The rows of a group lie close to one hidden flat surface of 12 dimensions, which may be shifted away from zero. Surfaces can cross.
In the rows, 128 means zero.
Known rows, each followed by its group:
[111 142 162 116 124 123 102 177 149  76 121 131 197 180  88 111  56 121
  88  95 113 142 107  74 105]
(3)
[119 109 135 149 113 112 139  88 130 146 117 136 151  68 103 141 122 148
 115 129 134 141 124 150 125]
(2)
[135 173 108  87 105 152 128 128 159 149 126 122 122 118 136 121 117 114
 149 160 147 110 179 133 107]
(0)
[170 107  86 173 140 146 141 126 117 188 108 170  60 163 177 111 176 118
 156 109  76 135 176 133 103]
(0)
[137 116 167  93 177 162 169 158  57 107 140 109 113 136  94 142  84 158
 150 101 148 146 140 149 107]
(2)
[106 115 148 111 127 139 101 146 124 133 127  99 113  90 132 193 128 173
  89 126 149 122 145 191 145]
(1)
[126 116 112 124 107 145 105 155 190 180  97 125  82 157 150 120 115 138
 126 124 141 132 174 128  66]
(1)
[119 148 130 133 110 101 102 164 157 104 153 197 138 122 120 148 195 137
 125 185 112  83  94 121 172]
(0)
[109  92 136 157 149 108 148 126 109 134 157 101 106 118 128 150 160 149
 122 101 120 142 110 124 118]
(3)
[134 110 120  67  66 187  78 142 153 105  96 114 115 102 110 185  96 133
  93  82 105 143 164 183 149]
(3)
[155 120 124 130  88 141 146 119 159  90 108 134 117 132 118  60 105 120
 153 133 134 177 126 116 127]
(0)
[ 93 134  98 158 170  77 118 154 127 177 160 109 154 197 112  90 163 114
 150 123  70 128 155 119 101]
(2)
[ 80  85 160  75 124 114 160  86 102 109 153  67 132 116  82 179  94 128
 137  70 127 129  65  90  77]
(3)
[106 102 161 113 128 146 140  99 139 157 111 111 147 113  77 170  67 155
 130  89 191 151 126 137 117]
(0)
[129 165 152 107 106 109  86 105 104 111 181 116  60 176 147 148 103 145
 100 122 106 112  61 140 125]
(3)
[111 115 124 125  73 111 135 129 187 116 112  77 153  67 137  98 126 134
  90 158 126 145 140 133  64]
(0)
[136 117  95 108 123 149 154 118 136 107 118 106 141  98 126 116 166 118
 170 134 125 141 180 163 155]
(3)
[ 97 124 118 129 142 135 148 119 131 110 119 108 152 126 165 124 132 111
 127 130 122  96 144  59 108]
(2)
[107  75 125 152 120 105 115  83 159 158  81  97  95  86 184 138 166 145
  95 145 147 120 103 147 107]
(1)
[ 66 147 111 139  82  76 152  67 175 137 172 141 194 133  65 118 114 168
 163 133 124 153 146 100 125]
(2)
[105 100 117 118 144 161 139 129 138 159  78 161 139 128 134 136 118 105
 140 105 133 104 158  62 101]
(1)
[187 115 133 102 164 121 186  97 101  80 117  87 185 146 140 125 130  74
 184  90 106 140  83 103 127]
(2)
[117 103 162 124 193 109 156 149  64 121 138 112 145 105 102 152 144 148
 142 135 143 114  95 151 129]
(2)
[124 130 111 172 130  97 130  70 147 169 130 142  93 172 171 111 133 156
 149 135 118 138 136 115 111]
(2)
[ 62 151  74 131 177  79  91 135 132 161 188  51 141 182 128  86 203  94
 177 167 126 108 153 164 179]
(3)
[161  96 155 149 161 122 145  92  81 158 116 165  93 128 116 157 123 189
 156 119 137 151 111 182 140]
(2)
[163 105 121 147 117 147 153  78  90 175  78 169  99  53 149 148 119 143
 107 123  99 122 143 152  98]
(1)
[149 116 133 149 128  95 124 103  94 121 126 127 150  70 116 136 163 119
  98 138  97 129  75 173 156]
(2)
[166 168 106 136  90 106 118  97 116 124 166 112  91 107 169 134 154 129
 100 145  77 128 111 169 124]
(0)
[ 98 127 126 133 130  90 143 153 137 108 183 102  93 154 149 110 173 130
 131 142  95 115 103  89  87]
(3)
[137 160 120 151 126 129 137 104  99 125 165 104  85 112 202 171 136 160
 102 130 121 110 139 141 128]
(0)
[181 160 131 113 160 155 144 190  89 107 124 160 103 145 165 115 153 104
 136 154  99  91 133 115 114]
(0)
[151 158 108  91  75 147 104 115 140 130 126 140  84 125 148 145 121 130
 121 132  73 120 152 158 108]
(1)
[ 85  94 158 155 138 137 164  69  73 141 131 160  80  95 134 162 104 216
 122 119 145 132 133 135 120]
(2)
[119 101  94 109  70 133 107 110 147 154  86 137 149  58  90 124 138  77
  99 118  76 124 129 130  96]
(1)
[104  69 140 124  95 138  67 108 178 161  85  78  83  99 156 181 105 136
  56  93 174 138 103 156 126]
(1)
[129 148 144 162 180 102 129 145  68 156 164 110 124 132 119 119 117 147
 106 131 135 135 122 158 115]
(2)
[149 147 141  92  77 113 133  50 137 172  91 125 118  62 115 125  68 132
 112 162 152 123  97 162  68]
(3)
[172 149 108  69  79 151 165  52 127 106 105 129 136 104 103 106  95 103
 186 133 108 152 138 148 121]
(3)
[162 100 109 129 122 129 126  84 167 141  95 129 139 195 147 139 129 123
 182  82 104 159 141 130 138]
(2)
[115 138 127 166 140 153 155 138  51 122 135 234  87  97 144 135 144 181
 114 150  64  89 178 108 128]
(2)
[131 134 137  67 112 173 132 108  76  91 116 134 129  82 130 174 103  89
 108 110 115  84  93  88 129]
(1)
[154 138 166 116 109  97 129 128 127 131 130 150 141  90 102 151 120 145
  99 151 128 125  65 152 101]
(0)
[134 127 114 125 105 108 180  68 139 167 152 122 106 123 133 146 137 144
 169 115 107 135 139 113  68]
(0)
[ 75  91 134 106  87 145 134  75 167 131 148 107 101 136 112 195 103 189
 154  82 166 153 151 124 137]
(3)
[106 142 116 176  95  97 130 125 179 120 154 140 123  94 145 108 167 169
 120 177 164 143 147 154 159]
(3)
[ 96 102  88 168  88  62 113  81 165 203 167 120 121 117 103 135 204 128
 134 126  71 141 113 146 109]
(0)
[ 81  66 119 134 140 132 105 164 198 126  76 129 160 122 131 139 169 136
 127 134 170 123 146 117 162]
(1)
[129 141 144 170 128  96 159  91 120 147 152 135 119 105 123 114 121 180
 137 152 162 157 128 155 121]
(1)
[144 135 149  91 159 151 119 175  95 151 113 186 152  78  73 188 153 111
 133 152 172  73 117 154 181]
(0)
[108 120 133 105 124 136 121 128 133 163 106 119 160  52  52 123 120  94
 125 152 223 128 122 169 160]
(0)
[156 157 112 150 105  70 122 167 156  85 197  75 115 170 117  51 177 131
 145 154  82 187 120 196 130]
(1)
[116 105 148 124 134 155  86 192 179 148 100 129 108 126 132 151 118 133
  94 124 203 120 141 131 137]
(1)
[132 139 125 135 130 141  99 153 116 189 108 150  92 105 143 134 126 106
  87 145 134  92 132 128  88]
(1)
[116 137 116 109 168 121 122 147 110 119 136 115 163 201 106  98 128  87
 174 112 102 123 129  98 133]
(3)
[108 131 121 108 153 147 106 152 142 175  61  87 180  90 118 119  84 112
 102 151 172 111 185 167  95]
(3)

New rows, each followed by its group:
[140 121 155 134  87 117  79 113 159 122 126 172 128 153  92 175  94 175
 108 101 136 159  96 154 172]
(0)
[128 110 123 121 101 133 124 113 116 101 153  77 113  69 118 144 144 137
 104 111 121 157 123 188 153]
(3)
[117 113 147 138 151 132  91 138 106 148 136  91  97 124 139 149 115 121
  75 110 161 124  88 141 134]
(1)
[103 125 115 125 166 115 134 110  80 106 130 144 149 108 154 153 182 116
 133 154  89  70 112 115 163]
(1)
[134  96 116  84 111 121 148 129 108 113 120 106 142  67  92 129 178  81
 135 128  66 120 102 145 102]
(3)
[161 161  73  94  12 159  92  51 225 164 118 148  95 208 103 100  73 127
 201  88 110 198 205 158 140]
(0)
[ 85  91 102 142 146 119  67 147 121 194  95 110 127  87 132 147 167  75
  60 127  96  78 109 131 112]
(1)
[128 127 126 119 130 114 162 143  78 113 146 165  65 107 120  84 176 155
 148 177  53 119 125 155  77]
(2)
[ 94  96 137 119 130 140 136 107 128 128 111  65 123 115 143 137  92 129
 103  91 151 138 136 115  88]
(2)
[143  89 107 147 147 101 148 105  95 130 129  71 173 155  88  83 131  82
 152  64  57 184 108 132 107]
(3)
[124 119 100 143 171 146 116 119  76 180 102 168 106 141 158 148 146 105
 121 117  68  80 148 107 121]
(1)
[127 142 133 104  95 120 112 147 156  98 131  87 153 119 111 117 110 121
  99 130 128 144 109 150 123]
(0)
[ 98  77 149 142 141 134 152 137 138 131 129 168  97 171 133 175 134 167
 143  77 118 120 126  63 101]
(3)
[174 112 155 118 120 117 176 134 139 137 100 223 127 152  89 101 141 128
 190 140 112 132  94  92  92]
(0)
[141 180 144 127 151 152 141 127  93  85 155  49 116 131 177  99  52 154
 111 136 182 151 167 178 129]
(3)
[190 128 136 126 155 178 136 130 104  96  71 158 137 114 196 163 120 104
 119 114 147 100 113 102 174]
(2)
[137 124 192 131 120  72 123 143 153  81 144 156 148 216  90 108  83 166
 134 111 127 165  37  94 104]
(0)
[132  99 139 153 112 123 126 117 150 130 107 111 122 103 139 137 105 154
  94 105 137 157 131 141 106]
(0)
[183 104 126 117 105 154 204  62 106 120 109 167  88 111 140 128 136 141
 194 105  98 154 136 111 108]
(3)
[115 111 126 172 132 142 134 208 158  92 146 126  94 138 180 131 173 171
 103 120 114 140 181 108 114]
(3)
[101 104  84 121 103 147  76 125 190 193  78 154  97 173 162 141 138 103
 128 112  95  98 172  96  98]
(1)
[131  92 156 175 180 124 141 165  92 143 110  92 130 126 146 124  98 149
  69  84 122 149 135 127  66]
(3)
[115 135 121 128 119 121 113  77 110 140 138 142 116 138 126 143 124 123
 128 116 105 114 113 113 146]
(1)
[ 96 124 111 103  86 126 100  96 168 153 117  99  91 114 155 160 125 135
 110 130 119 109 137 136  93]
(1)
[ 76 108 163 101 179 103 115 175 117 122 162  55 169 188  82 156  99 129
 122  75 130 129  95 106  93]
(0)
[138 129 113 163 114  91  69 126 127 139 153 104 119 147 118 108 143 117
  88 112  76 167  95 174 152]
(3)
[103 137 117 131 128 133 129 146 136 128 126 194 138 141 122 136 145 153
 147 148 107 105 167 100 139]
(2)
[ 80  51 124 139 123  87 177  43 173 156  83  63 196  62 130 154 134 125
 140 108 153 141 106  96  75]
(2)
[158 146 138 110 104 116 101 152 125 103 127 180 115 139 121 130 136 120
 101 138  78 109  78 115 122]
(3)
[111 113 143 113 114 123 194  99 141 129 112 132 131  77 129 136 125 150
 154 146 167 122 130  99  81]
(3)
[109 110 131 127 163 110 116 150 110 127 113 109 209 114  74 116 131  93
 118 118 119 135 111 134 146]
(3)
[103  86 122 117 130 133 100  99 121 138 122 104 162 133  72 165 121 121
 139  66 122 163 125 156 176]
(3)
[169 119 105 162 103 133  78 144 141 139 110 196  99 146 137 133 180 132
 115 123  79 143 140 169 195]
(3)
[ 95  92 137 163 139 107 170  97  75 150 114 148  95  41 142 130 155 175
 104 158 105 113 120 143  79]
(2)
[220 149 131 130 106 122 133 161 118  72 116 179  97 160 143  52 147  94
 133 150  56 153  88 134 111]
(0)
[ 93  89 123 122 124 150 154 169 163 133 119  79  89 111 165 143 139 161
 117 110 122 131 195 121  48]
(3)
[157 141 123 144 131 125 160  82  99  92 128  97 188  98 146 136 101  94
 107  96 120 141  96  92 132]
(2)
[107 103 138 147 106  75 136  99 125 125 168 133 115 124 104 132 159 137
 119 119  99 138  53 107 115]
(3)
[115 104 119  86 117 158 140 135 111 133 104 115 151  85  95 160 115 110
 117  96  97 120 155 135 102]
(1)
[129  75 138  70  87 121 115  79 220 118  73  89  99 141 136 139 138 142
 179 138 185 153  86 169 131]
(2)
[138  84 111  87  92 144 111 129 145 117 102 186 134 123  78 174 175  98
 153  96  57 120 113 122 162]
(3)
[102 116 142 186 142 105 135  96 154 175 118 157 129 146 141 128 101 179
 132 135 182 147 140 118 127]
(3)
[196 119 135 167 126 129 165 135  64  39 156 127 135  80 131 105 167 129
 114 117  89 180 101 167 195]
(3)
[150 164 147 104 141 137 134 153  93  84 150 158 108 145 125 120 133 137
 147 160 126 109 105 140 160]
(2)
[162 149 135  94 133 140 143 140  52  49 180  95  67 165 128  83 118 118
 137 112  56 147  94 147 113]
(2)
[122 135 125 112  78 112 121 100 161  83 164 132 127 204 105 108 101 131
 150  88  82 165 101  88 127]
(3)
[106  82 135  85 115 125 120 147 121 116 122  82  55 119 131 100 155 142
 134 147 105 129 106 181  76]
(2)
[149 124 151 142 131  92 109 137 115 169 128 155 120  92 126 179 145 155
  86 134 101 104  92 170  97]
(0)
[ 89 133 114 135 134 102 102 117 141 149 169  80 110 158 134 119 146 133
 127 137 129 129 128 154 135]
(3)
[169 113 116 129 149 152 100  95  98 205  49 152 132 122 119 134  92 108
 132 108 123 133 155 190 127]
(3)
